Every row belongs to one group in each of 4 separate groupings. Each group adds its own fixed numbers to the row, and there is some noise. The rows also spread widely along 10 directions, which tell nothing about the answers.
In the rows, zero is written as 128.
Known rows, each followed by its group in each grouping:
[111 152  89 136 107 105  91 141 128 160 142 124 151 127 134 129 137 138
 138 108 148 107 163 129 147  87  69 120 159] => J_732 J_850 Buge J_822
[145 130 168  99 153  83 160 103 133 170 144 120 128 117 103 147 146 156
 138  98 110 100 114 155  92 148 164 137 171] => J_955 J_934 Rilon J_822
[126 122 137 135 144 139 199  75  93 145 134 153 153 127 116 159 108 134
 198  99 112  93 130 147  67 126 147 147 178] => J_823 J_934 pezi J_502
[123 148 116 134 121 126 106 113 121 164 138 122 151 120 143 165 123 137
 144 115 143 105 140 102 155  80 130 116 171] => J_823 J_799 padu J_467
[147 132 114 145  92  90 129 230 163 132 133 134  94 164 132 117 127 138
 141 122 128 108 162 140 105 146  77 125 188] => J_732 J_850 pezi J_341
[167 135 130  75 197 110  77 138 146 169 122 138  90 140 130 171 119 156
 101 115 123 130 140 138 157 139 193 111 151] => J_955 J_799 padu J_341
[116 142  70 114 152 117 161 116 113 108 145 168  97 105 100 151 119 147
  88 106 124 132  85 135  99 147 127 108 102] => J_955 J_799 Rilon J_467
[ 85 146 111 145 113 111 145  69 101 118 151 107 125  90 150 101 156 141
 100 106 131 138 109 113 131 116 126 127  67] => J_823 J_799 Buge J_877
[129 128 136 112 125 110 120 166 151 122 142 104 100 149 135  95 150 120
 136 141 112 126 148 126 160 150 134 123 157] => J_823 J_799 Rilon J_502
[148 155 106  83 154  92 153 215 178  97 124 150  72 162 105 166 123 132
  85 135 117 137  93 144 114 155 159  96 135] => J_955 J_934 Rilon J_877
[128 104 158 143 130  77 125 162 143 202 162 157 123 111 105 152 123 160
 142  78 130 102 153 155  72 143  99 155 196] => J_823 J_850 padu J_467
[128 192  71 154  87  97 210 164 117  83 107 116 126 152 120 120 171 144
 173  92 103 101 100  95 109 118 132 104 180] => J_823 J_934 Buge J_822
[140 111 175 122  90  97 168 129 149 129 137  95 134 139 121 109 150 103
 135 142 126 136 133 144 120 143  91 159 103] => J_955 J_799 Buge J_822
[115 163 178 134 109  62 145 172 206 156 149  91  84 134 151 134 170 129
  72 159 152 129 123 128 149 111 116 122 108] => J_823 J_934 Rilon J_341
[103 129 144 133  47 130  80 126 129 170 169 103 209 116 144 101 113 152
 111 138 143 112 146 107 160  91  71 122 146] => J_955 J_934 Rilon J_822
[117 102 133 117 164  91 136 139 131 136 153 113  78 138 110  62 150 116
 129 124 108 129 158 164 133 189 117 156  98] => J_955 J_934 Rilon J_822
[109 122 143 155  41 167 133  90 113 110 136 118 169 104 156 109 111 177
  94 122 129 157 104  82 128 117 140 120  82] => J_823 J_799 padu J_502
[136 128 114  97  79 128  37 199 147 139 156 117 132 136 127 118 110 162
  70 125 119 154 132 102 168 137 123 100 141] => J_955 J_799 padu J_467
[102 148  81 164  85 114 197 134 136  90 140 147 104 129 120 139 126 125
 102 124 139 128  89 121  83 124  68 125  74] => J_955 J_850 pezi J_467
[123 114 218 178 141  77 183  52 159 202 126  93 148 115 156 149 152 125
 149 132 174  92 152 155 118  86 101 177  97] => J_955 J_934 padu J_822
[106  87 111 158 149 118 132 144 136 130 144 140  88 133 134  76 113 100
 120 152 150 129 168 148 152 150  56 148  67] => J_955 J_799 Rilon J_467
[167 147 193  73  85 115 136 145 168 117 108  57 147 166 119 133 157 137
 119 141  93 149 103 104 152 143 204 115 139] => J_955 J_934 Buge J_822
[130  89  90 160 135 146 150 179 126 116 120 198 100 134 125 105  72 135
 144 122 151 130 171 157 100 158  61 143 112] => J_732 J_799 Rilon J_822
[133 112 157 105 149 121 217  42 105 134 131 128 159 128 100 163 127 108
 182 121 109 115 103 159  78 131 150 153 121] => J_955 J_934 Buge J_502
[138 146 119  86 149  76 106 122 131 138 148  57 102 152 134  93 187  93
 147 142 103 115 149 133 188 130 131 128 150] => J_955 J_799 Buge J_341
[127 164 113 106 161 118  95  81 122 158 128 117 121 113 137 154 136 180
  93  95 127 121 126 111 139 116 185 106 126] => J_955 J_850 pezi J_822
[120 105 193 128 123  98 180  59 129 174 161 117 160 115 127 180 129  87
 162 135 149 107 127 177  85  94 101 167 124] => J_732 J_934 padu J_877
[131 142 121  90 146 117 122 104 112 149 157 121 128 136 123 155 141 108
 159 121 112 114 137 142 141 116 142 131 175] => J_823 J_799 padu J_502
[149 114 110  57 136 164 115 161 121  97 129 116 143 191 118 123  91  75
 169 168  92 132 143 124 175 147 160 110 162] => J_955 J_934 Rilon J_877

New rows, each followed by its group in each grouping:
[140 131 177  96 119 140 139  68 131 151 116  99 177 130 131 159 116 138
 128 136 128 136 117 116 142 104 172 131 102] => J_955 J_934 Buge J_822
[139 105 141 107 116 138 140 104 100 134 127  84 178 168 123  89 125  91
 208 138  98 113 168 127 161 134 125 151 155] => J_955 J_934 Buge J_822
[127 165  43 147 158 119 162  78  80  80  95  94 116 145 154 103 172 121
 196 101 115  91 134  94 163  99 161  98 152] => J_732 J_799 Buge J_877
[115 152 106 134 128  81  71 223 171 181 162 154 115 139 139 151 121 154
 110 112 155  97 178 171 121 104  57 114 194] => J_732 J_934 pezi J_502
[137 134  84  34 119 140  80 135  82 102 182 118 112 137  93 108 120 127
 102 115  66 155 111 136 136 184 163 108 145] => J_955 J_799 pezi J_341
[148  79 229 155 109 123 121  94 149 211 116 110 189 112 155 138  96 175
 155 120 154 112 175 137 109 106 132 153 151] => J_732 J_934 Buge J_341
[126  77 161 133  76 149 176 101 117 113 142 108 164 143 128  82 107  79
 166 169 130 129 150 135 135 143  63 167  92] => J_955 J_799 Rilon J_822
[163  96 191  93 143 125 169  87 135 144 118 137 125 108 108 164 109 170
 101 114 115 154  96 143  79 166 192 143  96] => J_955 J_799 Buge J_341
[119 155 130 113 112 117 137 121 145 131 140 120 151 125 141 158 125 145
  95 135 139 119  96 113 134 100 142 102 123] => J_955 J_934 Rilon J_877
[103 168  72  86  72 106  73 176 122 109 184 109 103 130 114  98 156 134
  76 105 106 145 125 132 135 144  95 106 132] => J_732 J_850 pezi J_822
[130 148 176  66 125 121 109  50 126 158 151  79 134 115 128 168 152 133
 109 118 117 132 115 134 129 116 191 123 126] => J_732 J_850 pezi J_822
[156 136 148  94 145 113 107 142 145 165 121 108 138 163 126 155 127 123
 151 132 121 112 153 133 159 117 154 128 169] => J_955 J_934 padu J_822
[109 104  95 138 125 159 128 110  89 117 132 160 135 106 116  78  87 185
 104  99 116 145 127 120 113 170 136 126  80] => J_955 J_934 Rilon J_822
[128 120 131 177 148  79 178 165 154 153 118 150  98 128 127 105 136 161
 135 106 147  95 149 149  94 147  89 147 131] => J_955 J_934 Rilon J_822
[130  92 142 117 120 125 184  85  99 119 148  94 137 159 106 106 132  64
 208 139  95 106 144 142 110 150 107 164 147] => J_955 J_850 pezi J_467
[110 130  48 198 125 149 101 122  92 114 105 113 132 142 173  57 118 157
 162 107 136  92 180  74 180 109  99 107 134] => J_955 J_799 pezi J_467
[104 101 148 118  94 165 102  45 114 137 137  89 180 124 158 100 101 108
 113 169 142 160 144  99 183 103 116 135  40] => J_955 J_850 Buge J_341
[121 136 120  62  66 120 103 181 136 113 187 122 107 146  99 126 128 103
  88 143  95 174 108 134 133 163 116 125 128] => J_823 J_850 padu J_341
[137 184  79 143 133  87 147 140 126 119 113 105 101 140 131 123 175 174
 124  85 115 103 109 101 135 123 165 100 151] => J_955 J_934 padu J_822
[117 114 191 134 114 110 113 160 201 152 134  84 108 165 157 123 123  90
  92 192 159 143 162 136 171 114  87 141  59] => J_955 J_934 pezi J_467
[121 121 133 158 151 105 125 175 161 166 127 168  95 116 143 126 107 156
 109 120 165 122 169 141 126 132  89 140 125] => J_823 J_799 Rilon J_822
[134 175  85 116 112 104 146 157 149  88 125 117  69 148 134 145 162 116
  93 135 135 146 109 128 146 123 123 104  91] => J_732 J_799 padu J_822
[147 125 115  89 166 116 128 190 142 101 116 134  72 164 121 121 126 114
 138 127 107 149 146 133 143 169 165 122 136] => J_823 J_799 Buge J_877
[116 140  74  89 129 116  80 170 140 114 155 117  91 153 126  89 129 111
  88 154 118 145 142 121 185 149 109 103 109] => J_955 J_850 Rilon J_341
[115 158 121 104 109 148 146 103 128  97 132 117 106 126 126 159 128 148
  87 118 110 153  81  89 119 132 193  97  93] => J_823 J_850 pezi J_467
[175 125 165 101 144 119 156 185 181  98  95 114  62 175 129 132 126 125
 111 150 118 156 134 135 127 179 167 133  97] => J_955 J_799 pezi J_822
[120  85 209 103  92 124 118 104 135 157 165  97 142 101 118 110 126 136
 106 125 113 165 126 131 119 156 145 156  94] => J_823 J_799 Buge J_467
[154  85 154 142 143 108 111 190 156 165 123 135 119 157 135  89 107 127
 161 137 140 104 204 149 145 157  80 155 169] => J_955 J_799 Rilon J_822
[138 105 131 157 109 156 139 105  99 132 114 134 163 130 157 128  93 147
 181 109 132  97 162 121 108 113 125 133 166] => J_732 J_799 pezi J_877
[ 93 129 146  67  73 129 104  61 111 141 205  93 155 108 120 131 123  97
  74 156 119 157 102 142 135 123  97 137  64] => J_955 J_850 pezi J_341
[ 72 119  94 171 141 115 174 102 107 135 165 182  98 101 123 116 113 130
 123 104 148 121 144 167  71 138  56 160  80] => J_823 J_850 pezi J_502
[116  98 172 149  60 136 146  94 127 113 141  65 144 143 148  56 139 113
 135 148 118 141 150 109 140 149 103 157  72] => J_955 J_850 pezi J_822
[129 173 125  77  75 116 139 172 154  94 151  80 105 180 124 132 162  73
 133 156 101 141 124 112 155 132 123 119 150] => J_823 J_850 pezi J_822
[119 111 141  80 143 101 102 121 111 172 172 112 132 130 102 109 139 102
 156 113 110 128 165 183 128 147 103 155 146] => J_732 J_934 Buge J_822
[118 122 122 120  42 144 109 105 104 122 162 105 185 107 138  92 117 159
 101 134 116 133 105  90 143 120 113 110 129] => J_955 J_799 Rilon J_341
[103 158 118 174 111  83 140 156 172 160 136 129 134 129 160 144 142 142
 121 137 178  85 146 140 131  73  59 112 149] => J_732 J_934 Rilon J_502
[122 112 126 120 166 111 124 118 120 170 159 188 105  92 111 154  97 166
  88  89 143 130 141 180  74 152  94 152  97] => J_955 J_799 pezi J_822
[ 93 125 120 117  44 151 112 109 130 102 158  92 172 136 155 106 115  88
 110 175 144 145 128 100 172  92  82 113  91] => J_732 J_850 Rilon J_877
[ 87 169  56 147 120 104 156 153 127  98 154 135  69 141 138 106 147  98
 109 135 133 129 134 127 136 123  68 123  93] => J_823 J_850 pezi J_341
[109 128 103 182 123 110 149 169 137 146 131 160 118 134 140 104 107 147
 128 118 155 108 167 150 103 125  45 147 105] => J_955 J_934 pezi J_822
[133  92 158  71 181  93  78 133 136 152 150 115  80 119 104  93 134 159
  79 101  97 164 143 158 124 202 185 138  95] => J_955 J_850 Buge J_877
[171  99 158  61 116 161  96 160 136 138 127 134 148 157 117 144  84 113
 151 146 115 140 156 140 145 150 152 124 178] => J_732 J_799 Rilon J_822
[157 119 168  91 105 142 114 130 150 120 129 105 118 142 139 136 109 146
  85 146 117 157 117 116 134 150 169 121 100] => J_955 J_799 pezi J_341
[148 101 180 101 144 109  72 131 167 184 143 109 114 133 145 138 113 128
  93 153 145 144 163 145 166 129 124 143 104] => J_955 J_799 padu J_341
[ 86 127 145 139 120 111 154  91 120 164 170 150 134  79 114 143 120 158
  93 103 140 122 103 140  90 121 113 134  99] => J_823 J_934 Rilon J_467
[129 129 117 101 142  94  91 154 145 144 153  97 102 140 124 104 150 117
 117 135 119 115 142 128 171 139 117 116 151] => J_955 J_799 Rilon J_467
[158 131 114 146 147 125 118 179 139 134  97 127 107 163 145 110 108 177
 144 111 116 110 159 109 134 146 161 111 168] => J_955 J_934 pezi J_341
[137 128 124  98  94 119 133 190 136 117 152 132 115 153 102 113 114 131
 118 120  99 138 129 148 103 167 112 134 139] => J_955 J_934 pezi J_822
[108 133  89 104 179 145 152  56  83 117 143 121 109 141 128 119 116  86
 146 140 114 128 137 147 148 131 141 132  78] => J_955 J_934 pezi J_341
[130 131 143  65 208 115 110 107 119 152 154 109  65 146 119 126 139 110
 134 124  93 135 153 160 148 163 198 137 127] => J_823 J_934 pezi J_341
[115  80 161 116  87 149 117  94 114 142 155 129 155 109 133 111  91 115
 116 145 141 160 149 150 128 130  81 153  69] => J_732 J_799 Buge J_341
[118 102 101 135 140 145 114  72  69 130 126 112 165 119 125  58 122 182
 166  82  90 118 147 108 138 155 173 125 138] => J_955 J_934 Buge J_502
[108 155  72 127  85 175 151  99 101  88 121 128 169 148 142 131 104  97
 155 157 137 123 127 102 164  83 103 104 112] => J_732 J_934 Rilon J_822
[159 107 140  68 155 127 136 137 134 101 130 100  92 163 123 121 132  81
 160 152  99 133 138 145 148 164 176 125 150] => J_732 J_799 Rilon J_877
[132 156 165 106  99 102 108 175 184 160 144  88 132 173 148 159 140  77
 140 171 152 111 170 154 165  85  78 130 159] => J_732 J_934 pezi J_822
[ 90 105 111 135 131 104 152  87  91 147 176 156 118  85 109 103 121 140
 114  95 128 140 128 179  80 150  76 156  72] => J_732 J_934 Buge J_341
[103 171  48  73 136 152  76 179 102  97 158 150  81 145 112 105 116 140
  86 108  94 162 133 125 156 161 153  97 109] => J_823 J_934 pezi J_822
[112 137 133 161  28 151 141 147 155 121 131 142 190 119 150 148  89 175
  99 140 159 126 105 102 107  85  93  98 128] => J_732 J_934 Rilon J_502
[140 177  71 121 171 113 109 175 158 111  98 136  83 165 153 161 123 149
 109 121 137 111 138 103 154 112 167  83 147] => J_955 J_850 pezi J_877
[139  98 202 128  74 131 122  87 130 167 141  78 196 122 144 102 117 163
 135 137 117 115 130 101 139 121 154 130 154] => J_955 J_934 Rilon J_341
[126 146  99 137 111 116 111 116 121 146 137 123 154 121 146 138 131 164
 122 110 135 105 130 114 145  99 118 111 154] => J_955 J_799 padu J_502
[121 162 108 115  79 120 158 191 153 112 145 128 125 167 113 170 126  87
 135 150 123 131 109 123 133 102  97 114 150] => J_823 J_934 padu J_467
[106 107 136 136 151 120 125 120 126 129 145 114  82 137 136  66 128 123
 102 133 128 149 167 156 138 170 110 156  39] => J_955 J_934 pezi J_822
[135  86 121  99 175 120 147 153 118 109 137 121  76 160  95  72 122 101
 159 129  83 136 146 150 135 202 154 142 120] => J_955 J_934 Rilon J_467
[130 167 115 110 100 144 200  76 115  97 126 116 158 133 127 185 134  99
 163 140 120 107  76  89 128  86 154 102 157] => J_823 J_799 Rilon J_467
[158 150 115 158  77 138 183 132 137 111  83 127 182 152 156 161 109 138
 163 145 147 104 119  83 138  74 110 107 157] => J_955 J_799 Buge J_341
[ 93 138  81 181  87 135 171 127 128  76 116 105 117 152 158  50 138 112
 123 161 143 131 136  97 172 122  75 123  46] => J_955 J_934 Rilon J_822
[133 127 158 123 156  74 160 128 146 160 152 112  93 134 121 133 149 126
 130 120 119 109 139 169  99 147 123 150 136] => J_955 J_934 pezi J_341
[ 86 145 102 145 139 126 111 162 152 123 143 115  80 157 154 105 127  85
 107 164 149 140 166 128 182 110  85 124  67] => J_823 J_934 pezi J_467
[117 146  58  74 134 108  88 196 135 102 171 123  79 154 103 100 137  94
  94 144 107 140 126 136 172 157  91 101 128] => J_955 J_799 Rilon J_467
[112 142 113 135 134 101 149 150 144  94 134  87  54 162 141  67 170  94
 130 141 117 139 156 145 148 156 111 137  74] => J_732 J_934 pezi J_822
[127 103 203 160 100  98 142  73 141 178 136  73 167 113 156  94 151 131
 147 138 151  95 160 121 146 109  96 158 129] => J_955 J_799 Rilon J_822
[144 137 150 132 102  98 142 175 169 115 128  90  83 162 155 114 152 106
 127 154 132 123 149 134 139 132 105 130 131] => J_732 J_799 pezi J_341
[131 168 139  88 101  82 117 138 185 135 147  73 102 158 139 161 167  87
  77 176 140 142 111 123 179  95 114 110 101] => J_955 J_850 padu J_341
[148 128 131 122 191  99 157  98 131 145 116 148  91 104 120 148 138 196
 109  84 122 109 106 139  92 158 195 118 141] => J_955 J_799 Rilon J_502
[132 166  90 121 132 139 145  72 118 118 101 126 146 122 139 166 119 169
 103 118 134 133  92  84 143  93 178  89 100] => J_955 J_850 Buge J_341
[149 147  67 136 127 120 184 158 118  98  94 165 147 154 115 165 105 144
 179 101 119  98 114 110  93 119 128 106 187] => J_955 J_850 Buge J_877
[109 117 164 138 123 111 125  69 111 206 167 145 162  84 135 158 117 138
 137 102 157 108 152 153 111  94  85 163 136] => J_823 J_799 padu J_822
[186 113 128  79 199 123 112 183 156 127  89 149  58 161 119 150 107 155
 121 118 113 154 152 144 135 176 205 111 139] => J_732 J_799 Buge J_341
[116 147  64  80 106  99  74 192 111 114 183 116  78 142 102  84 153 127
  91 109  86 151 127 149 143 169 114 107 140] => J_732 J_934 padu J_341
[127  91 151 155 171 102  91 157 129 179 132 130  97 130 135  57 120 177
 135  87 120 113 203 157 123 180 118 157 129] => J_955 J_934 pezi J_822
[104 137 156 189   4 122 184 119 156 112 136  88 206 132 160 104 132 143
 128 162 152 103 105  87 124  77  65 119 119] => J_955 J_934 Rilon J_502
[130 118 123  99 147 114 116 179 156 143 144 140  96 171 116 132 107  77
 123 159 136 146 166 173 156 140  79 148  94] => J_955 J_934 padu J_822
[132 138  68 130 153 125 213 124  99  73 123 166  72 140 103 125 124 121
 138 104 108 132 108 151  76 173 117 137  90] => J_955 J_799 pezi J_822
[103 183  69 142 144 123 201  92  99  96 127 117 113 151 139 139 158 103
 179 122 117  91 116 122 126  96 139 115 148] => J_823 J_934 pezi J_502
[114 144 141  87 116  98 113 101 133 142 171  91 111 121 117 121 157 128
  84 119 114 142 118 140 129 144 131 132  97] => J_955 J_850 pezi J_822
[112 143 123 116  96 116  51 159 140 189 169 129 159 126 140 145 115 128
 110 127 155 121 169 148 161  81  68 125 150] => J_732 J_934 padu J_822
[115 149 177 145 108 133 146 121 166 163 126 127 142 132 159 171 107 128
 112 149 168 127 146 125 131  82 110 136  97] => J_823 J_934 pezi J_822
[105 154 122 119  88 153 157  81 128 114 123 107 161 143 143 151 121  83
 140 165 146 143 126 101 166  79 109 127  82] => J_823 J_850 Buge J_822
[117 128 137 156 126  89 148 141 121 149 142 104 115 127 132  68 162 149
 162 102 113  97 159 125 128 151 122 142 168] => J_823 J_934 Rilon J_822
[146 119 113 186 137 117 233 127 129  87  81 145  74 139 119 130 133 160
 156  93 122 125 101 121  66 158 167 129 101] => J_732 J_934 padu J_467
[142 104 131 139 155  65 128 175 141 149 128 111 101 145 121  82 154 146
 165  90 108  99 169 142 113 169 121 144 181] => J_955 J_850 Buge J_877
[129 122 106 154 171 107 123 102 108 171 128 173  99  88 131 141 118 192
 113  68 150 117 149 154  89 134 128 140 120] => J_732 J_799 padu J_822
[ 76 186  58 125 127 149 152  75 101  88 139 114 114 127 146 113 144 102
 111 148 133 138 109  98 183  92 131 102  58] => J_823 J_934 Rilon J_822
[142 105 172  45  83 163  69 138 147 128 159  92 146 165 130 129  89  99
  94 179 104 175 137 122 170 147 148 124 104] => J_955 J_850 pezi J_341
[110 101 181 137  77 135 115  76 125 160 147  94 199 108 142 102 115 159
 120 132 129 133 135 119 134 115 124 140 100] => J_955 J_934 Buge J_502
[155 135 165 109  82 111  67 202 193 168 123  87 167 160 150 151 117 133
 114 159 147 123 155 100 186  88 104 106 172] => J_955 J_799 Buge J_467
